There are 3 nested groupings, the coarsest first. Each group lies inside one group of the grouping before and may be the whole of it. The rows also spread widely along 8 directions, which tell nothing about the answers.
Known rows, each followed by its group in each grouping:
[ -4 -19 -21 -18  16 -11  18 -21 -13  -5  12   8   7  -6   5   6 -26  11
  -3   9   2  19 -10   3  17   1  -3  19  -9] -> Gupa fuve kan
[ 39 -20 -19  16 -13   5 -30 -34 -18   2 -21 -36   4  12 -37 -18   8  22
  17   3  28   0  14  -8 -50  22  25 -10 -12] -> Gupa Sol Neru
[-19  18   5  21  16 -19  -1   7  13 -10   3 -31   7  -5  -3   3  23  13
   8  -6  -2 -44  44  13   2  -8  19 -15  11] -> piv Lugi gad
[ -1 -12 -56  -6 -12 -22   4 -10 -13   2  20  18 -23  -7   5  36  13  12
  11  14 -32 -13 -49   8  17 -15 -18   3 -35] -> piv ril zetep
[  5   2  -3   5   4   9   4  -5  23   2  -7   7  -9   4 -15   0 -13 -12
  -1  -7  -5   5  -2  -5  -8 -13   5 -12  -4] -> Gupa fuve Sope
[ -3 -15  14  -5   4  -8   4   0 -25   7   0 -33  19  -2  20  -2  15  -1
   7  10   8 -20  18   0   4  10 -14  21  -2] -> Gupa fuve sedok
[ -4   9 -10  -4  15 -13 -12 -29  16  -8  -7  -4  -5   2  -1  -8 -16  19
  10   9  -6   9   5   0   2   0  -5  11   0] -> Gupa fuve sedok
[  7  -7 -30  -3  34  -5  22 -23  -1 -17  20  21   6 -10 -29   6 -40  18
 -11  -6  13  18  18   7  -3  -5  42 -20   0] -> Gupa fuve kan
[-19  29  21  -1 -16  15   0  28  34  14  -7  26  -6   5  28   1   0 -20
 -15  -9 -28   5 -16  -8  30  -5 -28  -3  15] -> piv ril zetep
[ 28 -25  -8  -2  -4  -8 -30 -31 -16  10 -14 -47  18  12  15  -6  18  24
  12  16  -1 -32   3  -9  -2  19  -3   8   0] -> Gupa fuve sedok
[  9  -2  -6   9  12  -4  -3 -18  11  -9  -4 -20  20   4  -5  -4  -1  14
  -6  -7  -1 -19  26  -2  -1   4  27 -16  10] -> piv Lugi gad
[-11  20 -17   3   8 -16 -21  -3  12   0  12  16 -22  -6  -5   0 -12  27
   9  12  -1   0  -6  13   9  -5  -3   0  -2] -> Gupa fuve Sope
[-17  -8   1  10  -1  -7  26  10  13   9 -12 -16 -17  -4  14  18  23 -32
  11  -5 -30 -30  -9   5   1 -29 -34   9 -23] -> Gupa Sol Neru
[-13  19  12  17   6   2  -1  22  15  -1   0  -5  -9  -3  -8  -4   4  -1
   3  -9   4 -20  23   8  -7  -6   5 -15   4] -> Gupa Sol Neru
[  9 -11 -17  24 -10  -3  12   3 -21  -3   4 -12 -10  -6 -47   8  19  -8
  16  -6  23   0  21   3 -47  -6  29 -19 -30] -> piv Lugi gad
[ 20  -4  -7   6  12  17   2  -3  26   4  -1   6   2   4 -16   4 -17  -7
 -14 -15  -9 -15   6 -10  -1 -14  29 -39   7] -> Gupa fuve Sope
[-19   5  -6 -15   6 -15  11  -2 -13  -5  13   9  14  -6  23   6  -2  11
  -3   8  -7   7   1   4  32   8 -15  21   1] -> piv ril zetep
[-13  -3   2 -16  -2  -9  -2  -1  -9  11   5   4  -3  -1  23   1  -3   3
   3  16  -2   3 -16   3  23   0 -32  28  -6] -> Gupa fuve Sope
[-20  28   1  11  -6  -9  -2  14  17  -3   2   6 -15  -4   2   3  11  -3
   7  -4 -11  -6   8   5   4  -4 -11  -3   1] -> piv ril zetep

New rows, each followed by its group in each grouping:
[ 11  -2 -19  10  20 -10  -8 -27  16 -10  -3 -19   4   0 -14  -1 -11  22
   6   1   2 -19  23   2  -9  -1  28 -17   6] -> Gupa fuve kan
[ -2   2   5   3 -18  -5 -31  -4   5  13  -9 -21   7  11  23  -7  19  17
   2  11 -12 -20 -13  -1  14  10 -16   9   8] -> piv Lugi gad
[ 11   0  23   6 -22  28  -6  28  17  28  -7   5  -1   8  10  -3  -1 -18
 -13  -6   0  -7 -12 -10   4  -3  -6 -18   8] -> Gupa fuve kan
[-16   3 -22  35   9 -17  29   8  24  -7   0 -23 -27 -14 -25  33  36 -25
  21 -17 -29 -51  18   9 -24 -46  15 -27 -30] -> piv Lugi gad
[ 26 -43 -23 -22   4  10  25 -34 -33   0   3  12  19   1 -18   0 -33  -3
 -11   5  26  51 -11 -12 -12  13  14  13 -23] -> Gupa fuve kan
[-11   9  47  -1 -16  14   0  22   3  19 -19 -10   3   8  22 -16   8 -29
   0  -1   8  12   9 -10  -1   7 -34  21   6] -> Gupa fuve sedok
[ 12  -2   8   9 -33   7 -11 -11   9  13 -34 -31  -1  15  15  -5  29 -21
  12   2 -16  -6  -9 -21 -14   9 -26  10  -7] -> piv ril zetep
[  4  15   9  -7 -14   6 -41  10  -2  18  10  21  -3   6  11 -18 -16  29
  -5  16  14   9 -16   4  17  18  -9   1  17] -> Gupa fuve Sope
[ -1 -15 -25   0 -16  -5   9   1 -13  12   7  11 -31  -7  -9  14   3  -7
  17  12  -2  12 -33   3 -12 -13 -20  12 -37] -> Gupa fuve kan
[-16  14  -5   0   0   0  -3  27  -5   4  27  36 -12 -10  -6   2 -17  17
  -6   2   8   7 -11  16  15  -4  -2 -10  -1] -> Gupa Sol Neru
[-18  21   5  10  16  -7   4   6  32  -2  -1  -4  -9  -6   2  -1  -8   0
   1  -6  -8 -15  21   7   5 -14   3  -9  11] -> Gupa fuve kan
[  7 -11   6  -2  -5  21  20  29 -15  13  20  28   4  -5 -17   4 -18 -15
 -15  -6  22  12   1   1  -5  -2  18 -21  -3] -> Gupa fuve kan
[  8 -36 -36  -1  21 -18  39  -9 -25   0  18 -16   2 -13 -12  36  15 -12
   9   2 -10 -39   3   5  -4 -28  11  -7 -34] -> Gupa fuve Sope
[  3 -13 -15 -11   3 -11   0 -22  -8   2  -1  -7   0   0   5  -1 -10   9
   6  14   1  12  -9  -2   4   3 -11  20 -10] -> Gupa fuve kan
[ 10  -6   7   0  11   9   5   5  10   7   1  -5  18   3   6   1  -7  -4
 -13  -6   0 -23  13  -5  11  -2  15 -21  13] -> Gupa fuve Sope
[ -2  15   2  -6 -15   8 -21  -8  18   8 -10  30 -26   5  -7 -13 -23   2
   5   6   3  46 -25  -2  -8   3 -21  11  -6] -> Gupa fuve sedok
[ 12 -15   7 -12 -14   2 -12 -28  -5   7 -28 -35  31  17  36 -11  15  -2
  -3   8 -12  -3  -5 -20  16  25 -22  23  10] -> piv ril zetep
[  9  -7  31  18 -32  10 -22  25 -30  24  -7 -37   0   3  -5 -20  32  -5
  18  11  41  -8  22  -2 -36  21  -8   9  -2] -> Gupa fuve kan
[  9  -5  24  -5  -7  12  -9  -1 -17   8  -8 -10  21   6   2 -22  -7   1
  -2   3  31  20  20 -11 -11  23  -1   9   8] -> Gupa fuve sedok
[ 12 -14  -5   1  13  -4   4 -23  -6  -2  -8 -26  12   3  -3   0   3   3
   7   1   3 -11  19  -6 -10   3   9   0  -6] -> Gupa fuve sedok
[-14  25  -6  18  -5  -7 -12   9  42   7  -7   6 -43  -3  -4  13  12  -6
  21   1 -29 -21 -16   7  -6 -29 -20  -8 -16] -> Gupa fuve sedok
[ 10   2 -18  13   2 -10 -21 -16  26   5  -7 -21 -16   2   1   6   8  14
  12   7 -21 -36  -4   2  -1  -9   2 -15   0] -> Gupa fuve kan
[ 10   0  -2  -5   8   6  -6   2   1   4  12   8  10   0  -1   2 -15  12
 -10   0   5  -7   3   0  11   3  14 -16   8] -> Gupa fuve sedok
[ -6  16  -7   1  17   0  -3  10  17  -4  18  27 -12  -9 -13   6 -21  14
  -6  -3  -1  -2   5   9   8 -11  18 -21   5] -> Gupa fuve sedok
[ 16   7  -3  29 -12   8 -17 -10  38   2 -25 -24  -7  14 -19  -3  14  -6
   4 -15 -15 -25  11 -10 -26  -9  24 -34   4] -> piv Lugi gad
[-17  41   1   6  -5   2 -18  21  19  -2  18  41 -16  -3  -6  -6 -14  19
  -6  -1   3  18   2   9  11   5   7 -16  13] -> piv ril zetep
[  2  -2  -5   2   2 -11 -18 -41  28  -3 -28 -36  14  16  22  -6   6  11
   3   2 -28 -16   0 -11  12   4  -8  13   8] -> piv Lugi gad
[-27  29  -3  -8  11 -17 -14 -25  41 -10  -8  11  -3   6  21 -11 -24  24
  -6   4 -23  20  -3   5  31   1 -14  18  16] -> piv Lugi gad
[-13   9  -7   5  -8 -15  -1  -3   6   1  -7 -17  -7   1  18   9  27  -1
  14   6 -21 -21  -1   0   7  -3 -23  11  -6] -> piv ril zetep
[ -9  28   2  11  -3  -7 -20   7 -11  -6  14   9   0  -5 -16 -14  -2  30
   6   4  28  12  28   7  -8  21  17  -8  12] -> piv ril zetep
[ -5  45   3  17 -40  18 -29  18  51  11 -15  51 -50   8 -21  -9 -13 -11
   2  -5 -12  42 -30  -7 -16  -6 -13 -19   0] -> piv ril zetep
[ -2 -15 -21 -16   5 -14  12 -35 -17  -9  -7 -12  22   1  15   2  -3   7
   1   7  -8  16   0  -7  14  13 -10  26  -8] -> piv ril zetep
[ 10  -4  -2  10  -3 -14 -35 -38   9   0 -34 -58   5  15  12 -17  19  20
  22   8  -5 -25  13  -6 -16  16 -15  20   5] -> Gupa Sol Neru
[  9 -13  -8   1 -13  -7  -4 -18 -16   2 -15 -34  13   6   8   1  23  -1
  13   8  -2 -11   6 -10  -9  14 -11  15  -9] -> piv ril zetep
[-11  16   7   9 -13   8  14  19   6   2  -2  19 -11  -1 -12   0   0 -19
   1  -9   6  27   4  -3 -10  -3  -3  -5  -9] -> piv ril zetep
[-10 -11 -39  -6  23 -28  15 -28   0 -13   8  -6  -5 -10   3  18  -6  19
  10   8 -23 -20  -7  13  17 -17  -8  13 -17] -> Gupa Sol Neru
[ 11  -2 -20   2 -31   4 -30 -18   9  11 -11  13 -19  14 -10  -5  -2  14
   5   8  -7  23 -38  -7 -10   4  -8   2 -12] -> piv Lugi gad
[ -7  12  14   4  -7   9   6   6  22   6 -14   5 -18   4 -11  -9 -10 -21
   3  -7   4  22   3  -6 -15 -10 -10   4  -5] -> Gupa fuve Sope
[-27  12   4  14  13 -20  21   3  25  -1 -10 -24 -26  -8   4  11  23 -23
  24  -1 -22 -28  18   8  -6 -31 -24  14 -17] -> Gupa fuve Sope
[ 12 -32 -19   3   4   3  47   8 -28   1  11 -11  26  -8  -2  31  19 -23
  -8 -10  -8 -29   8  -7   3 -10  17 -20 -21] -> piv ril zetep
[ -9  22  19   3   8   0 -13 -10  35   0 -19 -12  -3   8   9 -16  -8  -4
   2  -1  -6  -1  17  -5   2   0 -11   6  16] -> Gupa fuve Sope
[ 16 -21 -18   0  -4   1   4 -18  -3   9 -10  -9  -7   4  -6   9   1  -6
   9   2  -9  -3 -13  -8 -13  -8  -5  -1 -20] -> Gupa fuve sedok
[ 17  -3   8   2  -7  16 -11  14  -3  14   7   7   5   2  -6  -1  -4   4
  -7   0  11  -9   0  -5  -4   4  14 -23   3] -> Gupa fuve sedok
[ -5 -12 -13  -3  -5  15  58  14  18   7  -2  36  -7  -4  -4  31  -7 -54
 -16 -24 -33  15 -26 -12   8 -34  -7 -17 -28] -> piv ril zetep
[-29  27 -17  10   1 -18   2   1  35   0  -1  21 -56 -11  -8   8  -7  -2
  23   6 -20  13 -16  19  -6 -29 -27  13 -22] -> Gupa fuve kan
[ -5 -15  -5  -8  28 -14  15 -13 -24 -10  11 -24  35  -5  13  -2  -6  21
  -5   4  11 -21  31   8  16  12  10  13   9] -> Gupa Sol Neru
[-28  33  20   6  -2   9   0  57   1  10  34  53 -26 -14 -13   1 -15   1
  -5  -3  20  16   5  19   8  -7  -2 -16   2] -> Gupa fuve sedok
[  1   6  14   7 -12  15 -11  25  -6  10   5   8   1   0  -7 -11  -4   3
  -4  -3  20   5   6   2  -9   9   3  -9   4] -> Gupa Sol Neru
